All groups share one centre, and each spreads out both ways along 10 directions, with some noise.
Some rows, each with its group after it:
[  4   6  -7   6  15   1  13   8   8  -7 -14  -4  -3  10   1 -12  18  -1
  17] | nug
[  3   4   4  16 -11  -6 -10 -20  12  11  -2   2   1   7  -8  16   9   1
  -4] | Kugu
[-17  -5 -24  -6   0   3  -4  14   5  21  13  -2 -10   8  -1  -7 -18   1
  -7] | Vef
[ -7 -10  -5  21  20  -4   4   4  -4  21  -8 -10  -1  17  10   7   5   1
   7] | Kugu
[ -4 -10 -11 -12   5  -6  -5   5  -1  11  -1   0 -10  -2   5   2  -7   0
  10] | Vef
[ 8  0  2  0 11 -3  5  5 -3  0 -9  1 -1  3  8 -2 10 -6  8] | ped
[ 22  23 -11   0  24   0   2   8  -7   7 -12 -10   3  -4  -2   7   3  19
  -2] | kep
[-22  13 -20   8  15   3 -30   1  -3 -12   5 -12 -16   0  -3   1  -2   9
  12] | ped
[  0   0  -8  11 -13  -1  -3   6  -1   3   1   4   4  14 -12  10  13  -4
 -12] | nug
[ -9  22  -2  12  21   1  -3   9  -2  14 -15 -10   6  27  10  -2  18 -13
  12] | Vef
[ -1  -9 -18   3  -4  -4   3   2  23 -19   0   1 -12  16  -2  11  23  -5
   7] | nug
[ 10  11 -29 -15   9   2  -7  37 -23   6  -9  -2  -1   0 -11   4   2  12
  -4] | Kugu
[ 12  17  -8  -4  11   9  -1  -1 -11   2 -11   4 -12  19   9  17  14  17
   8] | ped
[-14  11   9 -11  15   3   5   4   1   8  -2  -7   4   9  21 -15  -4 -19
  13] | kep
[  7   0 -11  -6   9   3  -3  -6 -25  26  -3   6  -1  12   8  13   8  -5
   2] | kep
[-28   5  -7 -10  -4   2 -24  -5  -2  -2   2  -4 -11  20  10  22   4  -3
  14] | nug
[ -5   1 -17   1  11   6   4 -12   7   7  12  -1  -4   4   4 -15   5 -18
   4] | ped
[-14  14 -13  -8   0  -6  -4  20  31  11   1 -11  -7   6  -4 -13 -15   3
   3] | Vef
[18  9 13  9  0 -2 -1 -4 -2 -7 -1  8  2 -1  1  3  9 -4 -6] | Vef
[ 15   2 -11  -6   8  -1  11   1  17  -4   0  -3  -5 -13  -5  -8  -5  13
   1] | nug
[-13  -3  -9  -4   8   5  -2  -1  -9   3   3  -3  -3   9   9   5   3  -7
   7] | Vef
[ -9   6  21 -16  -5  -9  -1  10  12  -1 -15  -7   6  -1   7   2  -8   2
  13] | ped
[  3  12 -13  21  29  -3 -17  -5 -27  10  -7  -7   8  -5  -4  -2  16 -11
   6] | Vef
[  4  -1  -5 -14 -10 -12 -10  11  26 -13   9   3  -8 -15  -6  -8  -7 -10
   0] | Vef
[  2  12  17 -28   0 -10  -5   0   2  15  -9  -1   9   1  18   9  -2 -19
  11] | kep
[ 1 13  5  1 -1 -2 -8 -5  4 -3 -5 -3  0  6  0 10  5  4  2] | Kugu
[-11 -35 -16  -5   2   0   5  -8 -22  15  -8   1  -6  10   5  24   9   6
  16] | kep
[-15  27  11  -2  14   1 -13   8   2  -5 -15 -17   2  25  20  17   9   1
  14] | Kugu
[ -9  18   2  10  13  -2 -18   9 -17   2  -5 -10  10   0  -1  -3   2  -7
   0] | ped
[  1  16  11  -9  13  -5   1   7   8  -2 -11 -14  10   0  11   4   0  -3
   8] | kep
[ -1   2 -19   4 -15   1   0   5  15 -11   1  -1  -2   8 -20   9  11   9
  -8] | nug
[  9   9 -30  12  18  16  24  25  12  -9   2   2 -20  26   3 -21  12  12
  -1] | ped
[  1 -11   9   8  -2  -9  -8 -16  -5  12  -1  10  -1  -3   2  -1   6 -18
   9] | kep
[ -8  20   6 -17  -8   5  -4 -27   9  11   4  -8  12  -5  -4   4  -7   1
  -1] | ped
[  7  15  14 -11   4  -1   6  29 -21   4  -7  -9  28 -16  -2  -9 -14  -3
 -18] | Kugu
[ 19  -5 -11  -3   3 -16 -10   3  -9   2 -12   4   8 -13 -13   9  20 -16
   6] | Vef
[ 14   1 -10  -1   3   2   0   1 -30  27  -7   7   8 -11 -15  -4  -1   6
  -5] | Kugu
[-15 -15  11   7   4 -10  -3  14   0  12  -3  -1  -2  10  15  -5  -5 -18
   8] | ped
[  6   7  -5 -13 -12   4   0   8  -5   6   4   5   2   1  -5   5  -8   9
 -15] | Kugu
[  5  22  21  -2   9 -16 -12  30 -13   1 -21 -13  23   1   7  14   6 -13
  -3] | Kugu
[-10  18  14  -1  -1   2   2   4  15  -6  -2 -13   8   5   5  -3  -6   4
  -1] | kep
[-5  4 14 -2  5 -3  4 -4 -8 23 -8 -7 15  6 10  6 -4 -6  1] | kep
[ -8  -5 -17   0  -2   1  18  16  29  15   7  -6  -2  -2 -12 -27 -19   7
  -7] | Vef
[ 18  14 -23  10   5  13  -2  15  -8 -24  16  13 -13  -1 -11 -18   9   1
 -18] | Kugu
[  0  18 -14  11  11  -1   1  14   7  11  -9  -8   2  13  -7  -5  10   0
   0] | Vef
[  7   2   7 -13 -14  -1  -1 -10   6  13 -12   5 -13  -4  -8  12 -15  37
   7] | kep
[  0  32   7 -14  11   7   7  16  -3   3 -18  -9   6  14   9  -4   4   8
  10] | ped
[  1  13  -3   8  -7   7   0  -2   5  -2  11  -1   7  -1 -10  -5  -3   1
 -19] | Kugu
[-13   7   9   8   2   2  -3  -3 -10   8  -8  -5   9  11   2   0   6  -5
   5] | nug
[  6  -4  -3  -5 -10  -9  -8   4  -1  10   1   5   4  -2  -6   8   1 -11
  -8] | ped
[ -7   9  -3  -6   3   6  -2 -11   0  21   7  -5   2  13  11   9  -6  -3
  -6] | nug
[  9  17  14   3   6  -2  -4   7  -7   4  -3   1   9  -7   1 -10  -5  -6
  -7] | nug
[ 20  19 -19   1   9   8   5   1   8 -24  -3  -1  -9  -1 -11   2  14  23
   0] | ped
[ 11  -8   0  19   6  -3  11   9  -9   6 -12   4   5   3  -7  -6  14  -2
   0] | nug
[-24  -5  -2   9   6   5  10   4  10 -13   3 -16   8   4   2 -11  -1  -3
   3] | kep
[  4 -16 -17 -18 -22   1   2  12   0  14   7  12 -10  12  -2  17  -6   8
 -13] | Vef
[-11  -4 -10   4  -3   3   0 -10   4   8   7  -5   2   7  -3   7  -1   0
  -4] | nug
[  8  11   5  -7   0  -7  -5  -5  15   2   3   3   3 -17  -5 -17  -3 -14
   3] | kep
[ -3   3 -26  10 -26   6  13   8  13   3  -7  -3  12  10 -41   4  15  20
 -15] | nug
[ -3  18   3 -22   1   6  -3  12   1 -18   2  -1  -4   4  10  -4  -3  -5
   4] | Kugu

New rows. What belongs after each?
[  9  -4 -16  11  11  -8  -5  -4  -5  -8   3  -4  10 -10  -9   6  19 -18
  -3] | kep
[-15   2   5   7   5  14  12  -2   7  10  13  -5  -9  12  13 -16 -22  15
  -7] | Vef
[ 24  16   8  -1   6 -11 -15  -7   9  -8 -10  10 -14 -10   0   1   9   1
  15] | kep
[ -2   2   3   2   2   4  -1 -15   3   3   3   4  -5   5   6  -4   4  -7
   6] | Kugu
[ 2  0 10 -1 10 -5 -7 -1 -7 13 -4  3 -7  2 15  0 -4 -6  9] | Vef
[ -1  15 -10 -17  10   4  -4 -16  -2  10  -2  -4   1  -1   4   0   5  -7
  13] | ped
[-14  18   4   4 -20   8  -9 -24  10  13  17  -7  17  -3 -15   4 -15   2
 -26] | ped
[  1  23 -15  16  14  -4  -3  23  25  -4  -1  -8  -5   8  -6 -23   6  -7
   0] | Vef
[ 21   6 -10  13  15 -14 -17   0  -6 -10  -2   2   2 -27 -15  -8  13 -15
   1] | Vef
[  0  26  15  14 -14   7 -11  -7  11   2  10  12  -9  10  -4 -15  -5   0
 -13] | kep
[ 13   0  -3  21  -8  -6  -3 -12   6  10   3   1   9 -21 -28  -6  -2   7
 -17] | kep
[-12   9  15   0  -5  -4  -9   0  11  -1   5  -2   7   7   8  -2  -1 -21
  -2] | ped
[  6  14 -11  13  -1  19   5 -12 -10   1  16   6   2  -3 -13 -18  -3   7
 -21] | Kugu
[-10   8  -5 -18  10   5   8  -2 -11  16  -2 -13  19   4  10   6  -2 -10
  -2] | kep
[ -7   3  28   3 -12  -3  12  11   5  18  -8  -5  17  11   6  -1 -13   1
 -10] | ped
[-17  -3   4 -10   2   4   0 -16  -5   1   2  -9   9  -2   7   4  -4  -5
   7] | Vef
[ -5   4 -19  -4   3  10  -1  -6  -2  -4  12   0  -3   2  -3  -7   5  -7
  -2] | kep
[ 11  12  -6   2   2  -4  -2  -6   0   0  -3 -13  22 -11 -14  17   6   4
 -15] | kep
[  8  15  13  -7  -6   0  24 -11  29   4 -10  -4  11  22   9   8  17  -7
   3] | nug
[  1   0   3   7   7  -8  -1 -14 -15   8  -5  -4  29 -11  -6  -2  20 -36
   2] | Vef
[  1   0  19  -8   1  -4   6  -3  10  -7  -7  -7   5 -10   6   0  -8   6
   8] | Kugu
[ -8   5   9   9  10   8   6 -18  -3   9  -4  -7   0  19  15  11   4   9
   6] | nug
[ 25  -8 -34   7  16   4   6  -3  -6 -10  -3   6 -19  -7 -12   7  13  27
   5] | ped
[-17  13  10   2   6  16  23  -3   3  27  -4 -12  11  17   8 -17 -15  13
  -2] | ped
[ 16   9  15  -4 -11  -1  11  -9  13   8  -6   1   8   3   0  13  -1  10
 -10] | nug
[  3  -3   5  -3 -16   7   4  -5   4  -5  15   8   0   0   0   1  -9   2
 -18] | Vef
[ -4  13   7 -28  -2  -2  -1   5  10  12   3   4  -1   2  13 -15 -10 -21
   8] | kep
[  0  -4   2  -7  -2  -6  -1 -22  -6  22   1  -3  18 -19  -8   0  -6 -10
  -1] | ped
[ -7 -30 -18   9  -5  -9   8   8  -5  21   6  -1  15  -7 -14  -6  -2 -19
 -11] | kep
[  2  -7 -30   0  -4   3  -4  -1   5 -12  15   5  -7  -6 -16  -6   8  -7
  -5] | kep
[-23   6 -13  -7  22  -4 -13   8   6   0  -5  -7 -14  28  25   1  18 -29
  31] | Kugu
[-11  12  -2   5   1  -1 -19 -17   1  -1  13  -3   6  -3  -2  -1   3 -20
  -5] | ped
[  3 -12   2   3  13  -8   1  -9  12  -7  15  -4   0 -21   7 -13 -10 -16
  -1] | nug
[  7 -20 -25   7   1  -4   0  -6  10  14  -8   5 -25  12  -6  21   6  30
  11] | Kugu
[  1  -6   1  12  17   9  12 -16 -13  -7  -3  -6   6  -6   2  -7   7   5
   8] | Vef
[ -1  15   1   1  -4   5  13  -3   7  11  -9  -7  15   3 -13  -6   2   9
  -3] | nug
[ 22   9   1  -7   2  -1  19   1  19   3 -10   2  -3  11   7   7  10   6
   3] | nug
[  7  16  11   2   2  -2   5  24   3 -12 -16  -6   6   3  -2  -1   2  12
   0] | ped
[-14   6  17   9  13   1   4  -1  -3   2   4  -2  10  19  25 -14  12 -42
   6] | Vef
[-14  20 -10 -25  -4   3  -7  -2   3   8  -5 -11   8  -5  -9  -2  -6   2
   8] | Kugu
[ -5   3   3  -6  -1 -13   4  16  20  -8  -4 -18  24 -11  -6   3  -2 -12
  -7] | kep
[-10  21  -1   9  14   5 -15  -4   0 -16   6  -9  -1   5   6  -3   7  -9
   2] | Vef
[ 21  16 -12 -12 -15 -13 -10   7  18 -13   2  -7  17 -20 -25  20   5   0
 -23] | kep
[ -1   8  -2  -2   7   0   8   7  11  -4  -2  -5   4   0   2 -15   2  -9
   4] | ped
[ -2  10  -6   1  -1  -1  -8  -6  -5  -3   1  -5  12  -3  -9   6  10 -11
  -5] | Vef
[ -5  -7 -32   3  12   4   7  14 -14  16 -16  -2  -9  14  -9  -2  13  14
  18] | nug
[ -4  17 -14 -12   0   6   2  19  -6   8   5 -11  14  17   4  14   1  -6
 -20] | kep
[-2  4  3  6  1  0  6 11  2 26  0  3 -1 19  9 -7 -5 -5 -6] | Vef
[  4 -10  -9   8   3  -1   7   6  11  -3   7   1  -6   0  -2  -5  -2   1
  -6] | Kugu
[ 16 -14  -9   4   0  -2   8  10  -2   9   4  13  -9   1   0  -6   1  -3
  -6] | Vef
[  9 -10  16  10  -3   1  13  -7  15 -15  10   5  -7  -2  10  -5  -6   2
  -7] | Kugu
[  3   7  -7  -5  -6   4  -6  -5   3 -17   3  -3  -2  -3  -8  11   4  12
  -3] | Vef
[  5  12   4  -5  12  -2   2   7  -5   3 -12  -4   2  -9  -1 -14  -3   5
  11] | nug
[  6   7 -14   9  -1  -4   0  15  16 -12   5  -7   7  -9 -18  -6   1  -2
 -15] | kep
[  9  11  18   6  -4  11   0  -7   0 -36   7  11 -11  19  19  12  15   0
  -5] | Vef
[  6  12  12  18  -5 -10   0  12  21   1  -3  -8  13 -10 -15 -10  -8   4
 -15] | kep
[ 12  -9 -14  -5   8 -12  -2  -2   7 -11  -7  -6   2 -19 -10   8  10  -1
  10] | kep
[-32  18 -12  -4  12   9  -4  -3  18  -1  11 -16  -1   3   2 -29 -10 -12
  11] | ped
[ -8  14  -7  -6   0   3  -4  -3  11  -3  -4 -12   0  -2  -7   5  -4  19
   3] | Vef
[ -2  -6  -8   5  14  -2  -2   1   0  -2   5  -5  -1 -15  -1 -17  -6  -7
   5] | nug
[ 13  31   1  -1   1   3   5  13  12  -5  -8   3   1  26   7   1  22 -11
  -3] | nug
[ -4   0  -7  -1  22 -11 -29   3 -17  -8   4   4 -11   0  19   2  13 -34
  17] | Vef
[ 16  25   5  -6  18  -1   2  -1  25 -14  15  -3  -3  -4  20 -13  -3 -21
  -6] | nug
[  0  31  15   5   1   2 -13  16 -15  -7 -13  -2   8  -1  -9 -10   4   5
   0] | nug
[  7 -20  -2  22   7   1  24  13  -9  20  -8  -1   5   2  -5 -10  -7  17
  -9] | ped
[ 15  15   0  10  19  -4  -1  15 -17  16 -17 -11  13  13   6  24   9  10
  -9] | kep
[  6  11   7 -14  13  -4  -1   5  -3   8  -9  -3   2 -13   5 -12 -11   0
  11] | nug
[  0  18  12 -17   5   2   2 -11   7   5  -6  -8   5  -6   7  -3  -8   4
   9] | kep
